There are 3 ways to turn a row about zero (a turn may also mirror it). The second row of each pair is the first, turned, with some noise. The first 27 pairs use one turn. New pairs use 3 turns, one after the other, and a turn may come again.
Known pairs, each followed by its turns in order:
[-15   2 -22 -16 -17  -4  -3 -11]
[-18   9   2   5 -18 -11   7 -19]
K822

[-14 -30 -12   0 -14  26   3 -32]
[-25 -15   7   3 -17  29  25 -25]
K822

[-19  19  17   4 -10  -3 -18 -13]
[-5  4 -6 28  2 -1 25  6]
K779

[ -2  -4  -2   9  -8  15  -2 -14]
[-4 -3  2  9 16  2 -4 13]
K779

[ 0 11 -5  6  0 11 15 10]
[  4 -12 -18   0  -1  -3 -11  -5]
K822

[11 -9  0 -3 -9  0 19  4]
[ 10  -7 -10  -7  -8  10   3  12]
K130

[  3 -11  17   1 -14  -5  27  -2]
[ -5 -20   2   6  24 -10  14  -5]
K822

[  5 -16  -8   3 -23   3  -6  -2]
[  8   4 -14  -8  17   6  18   3]
K130

[ 12  15   8   1 -15   8   3  13]
[  3 -13  -8  18   1  -9 -11  10]
K822

[  5  -1  12   7 -10  20  -8  -5]
[-6  1 -8 15  4  0 -9 20]
K779

[ 16 -16   9  -7  -7  -5  24  22]
[-21   8  -4 -22 -17  -8 -21  -7]
K779

[  2 -10   1 -12   4   7  12   7]
[ -6  -1   9 -11 -14   4 -11   2]
K779

[-9  1 -1  0 23 -2 13  4]
[-10  -9  -1  -4 -12  -5 -21  -2]
K130

[-12   1   1   4  -9  19 -15 -10]
[ -3 -10   4  22   7   1   3  19]
K779

[ 11  -9   6  -9  -7  23 -15  -7]
[-12  -3  -3  18  16  12  14   7]
K130

[ 13 -12 -26   2   9   4   4 -22]
[-19   6   7  -8   4  21 -12 -22]
K822

[-12  -6  -8  11   5  -6  18   7]
[  5  -6  -7 -19  -3  -7 -14   0]
K130

[ 14   8 -24  10  10 -13  10  -9]
[ 18   6   1 -16  24   1  -2 -13]
K779

[ 10  15  -1 -17  -1 -16  11   5]
[ 12  12   2   5 -23  12  -5   1]
K130

[ 9  6  4 12 10  6 20 13]
[ 10 -15 -14  -8  16   0 -12   1]
K822

[-21   0   1  19  -5  -2  -5  -5]
[  5  -4   9 -12  17 -12  -1 -10]
K130

[  0  26 -17 -21  10   5   3 -30]
[ 24  10  12 -15  11  16  26  22]
K779

[  1 -21   9  10   0  25  19 -16]
[ -6 -27  -2   0  11  28  15 -10]
K822

[ 25 -12   1  20   2  13 -14   9]
[  8  -4 -20   7   6  -4 -32   5]
K779

[ 8  4 12  8 15  8 12  7]
[ 13  -8 -13  -5  14   9  -5   6]
K822

[-6  3 -9 -4  5  9  1 -2]
[ -9   6   0  -2   5   1 -11   3]
K130

[  1  16 -20  23   5   4  12  18]
[  2  12  -4 -14  -8 -28 -10  18]
K130

New pairs. What belongs after each?
[ -1   2 -20  18   7  20 -14 -10]
[ -3  12  15   4  16   3  21 -17]
K130 K130 K130

[ -6   9 -12   5 -12  18 -27 -11]
[  6 -15  -4  -5 -33  13  -4   3]
K779 K822 K779

[-21 -38 -17  -4  11   4  -7   0]
[-25 -26 -19 -22   1   0 -14  -5]
K779 K130 K130

[12  0  1  0  7  0 -6 15]
[  5   4  -6 -15  -7   1   6   3]
K130 K130 K779

[10 -1 14 11 -6 -9 -9  4]
[-13  -6  -5  -7  11  -1  -4 -12]
K822 K130 K779

[  1  -1  34   1 -13 -31   0 -20]
[ -2  16  -4  21  21 -18 -36  -2]
K130 K779 K130

[ 10   7  14   3  -1  -8 -12  -9]
[ -2  -2   2 -14  16  15  -2  -4]
K130 K822 K822

[ 5 10  3 22 17 -4 -9 15]
[ -5   8 -14 -18   7   9   6  20]
K130 K130 K779

[ -6   3  -6  -3 -18  -4  -5   8]
[  8 -11   3  -1 -12   0   7 -10]
K822 K822 K130

[  1  -4  10 -15 -14   8   9  -4]
[  1  -6   1 -24  -5 -13  -1  -1]
K130 K130 K822

[ 9 16 12 19 18 19  7  9]
[ -6   4   3  -7  26 -24   5  19]
K130 K822 K822

[  0  29   1  17 -11   3  22   6]
[-15   2  12  10 -16 -23 -12 -19]
K130 K779 K822

[ 27  10 -12  -1 -13 -24   2  -1]
[  8  -4 -12  22  19  -6 -17  17]
K822 K822 K822

[-10  -7 -16  10 -15 -14  11 -13]
[ -7   8 -28   4  10   5  -3 -15]
K779 K822 K822

[  8  10   3 -12   1  -4  -6  -1]
[  7   0  -2  -5  -4 -17  -4   3]
K779 K130 K779

[-22  28   1  13   8   8   6   4]
[-22  -6  -2   5 -23 -11  22   3]
K779 K822 K130

[ 17   0 -17  -5  20 -22  19   0]
[ 12   5 -21  19  -6   2 -15  26]
K779 K779 K130

[ 27   7  10  -3   8   5 -30 -12]
[ 14 -10 -32 -16 -19  12   1 -12]
K779 K779 K779

[ 18 -11  -5  -8 -15  15  12   4]
[ 17 -15  -2  -7  -3 -21   2 -14]
K130 K130 K779

[ 7  7  4 14 19  0 24  4]
[ 17  15 -11   6  19 -16  -8   1]
K779 K822 K779

[  5   5  13  -5  29   5 -14  11]
[-27  13 -19 -10  -3  13  -2   4]
K130 K822 K779

[-23   7  -6   5   9  11 -16   6]
[ 22 -10   7  14  12   3  13  -2]
K779 K779 K779

[-12   7  10   4  11   2   6   5]
[  0   7   8  -7  -8 -13 -10   1]
K779 K779 K130

[ 18  -4   8  -6  -1   8 -17   6]
[ -3   0 -17  -3 -11   7  12 -15]
K779 K779 K130

[  9  -4   2   9  12  10 -24  -1]
[ -2 -10 -13   4  -4 -20   2 -15]
K822 K779 K779

[ 14   0   4   8  -3   6 -26  12]
[ 5  8 10 14 -7 -4 20 19]
K779 K822 K822

[  0  -4   9   4   9  -4 -14  -1]
[-1 -5  0  1 16  3 11  0]
K779 K822 K130

[  0  11  -3 -13   8   3  -4 -13]
[  2   7  -9  10  -6  10  -5 -12]
K130 K130 K779

[ -4   9  -8  10  -2 -17   1 -17]
[ -4  14 -12  -1  -4  19  -5 -11]
K779 K822 K822

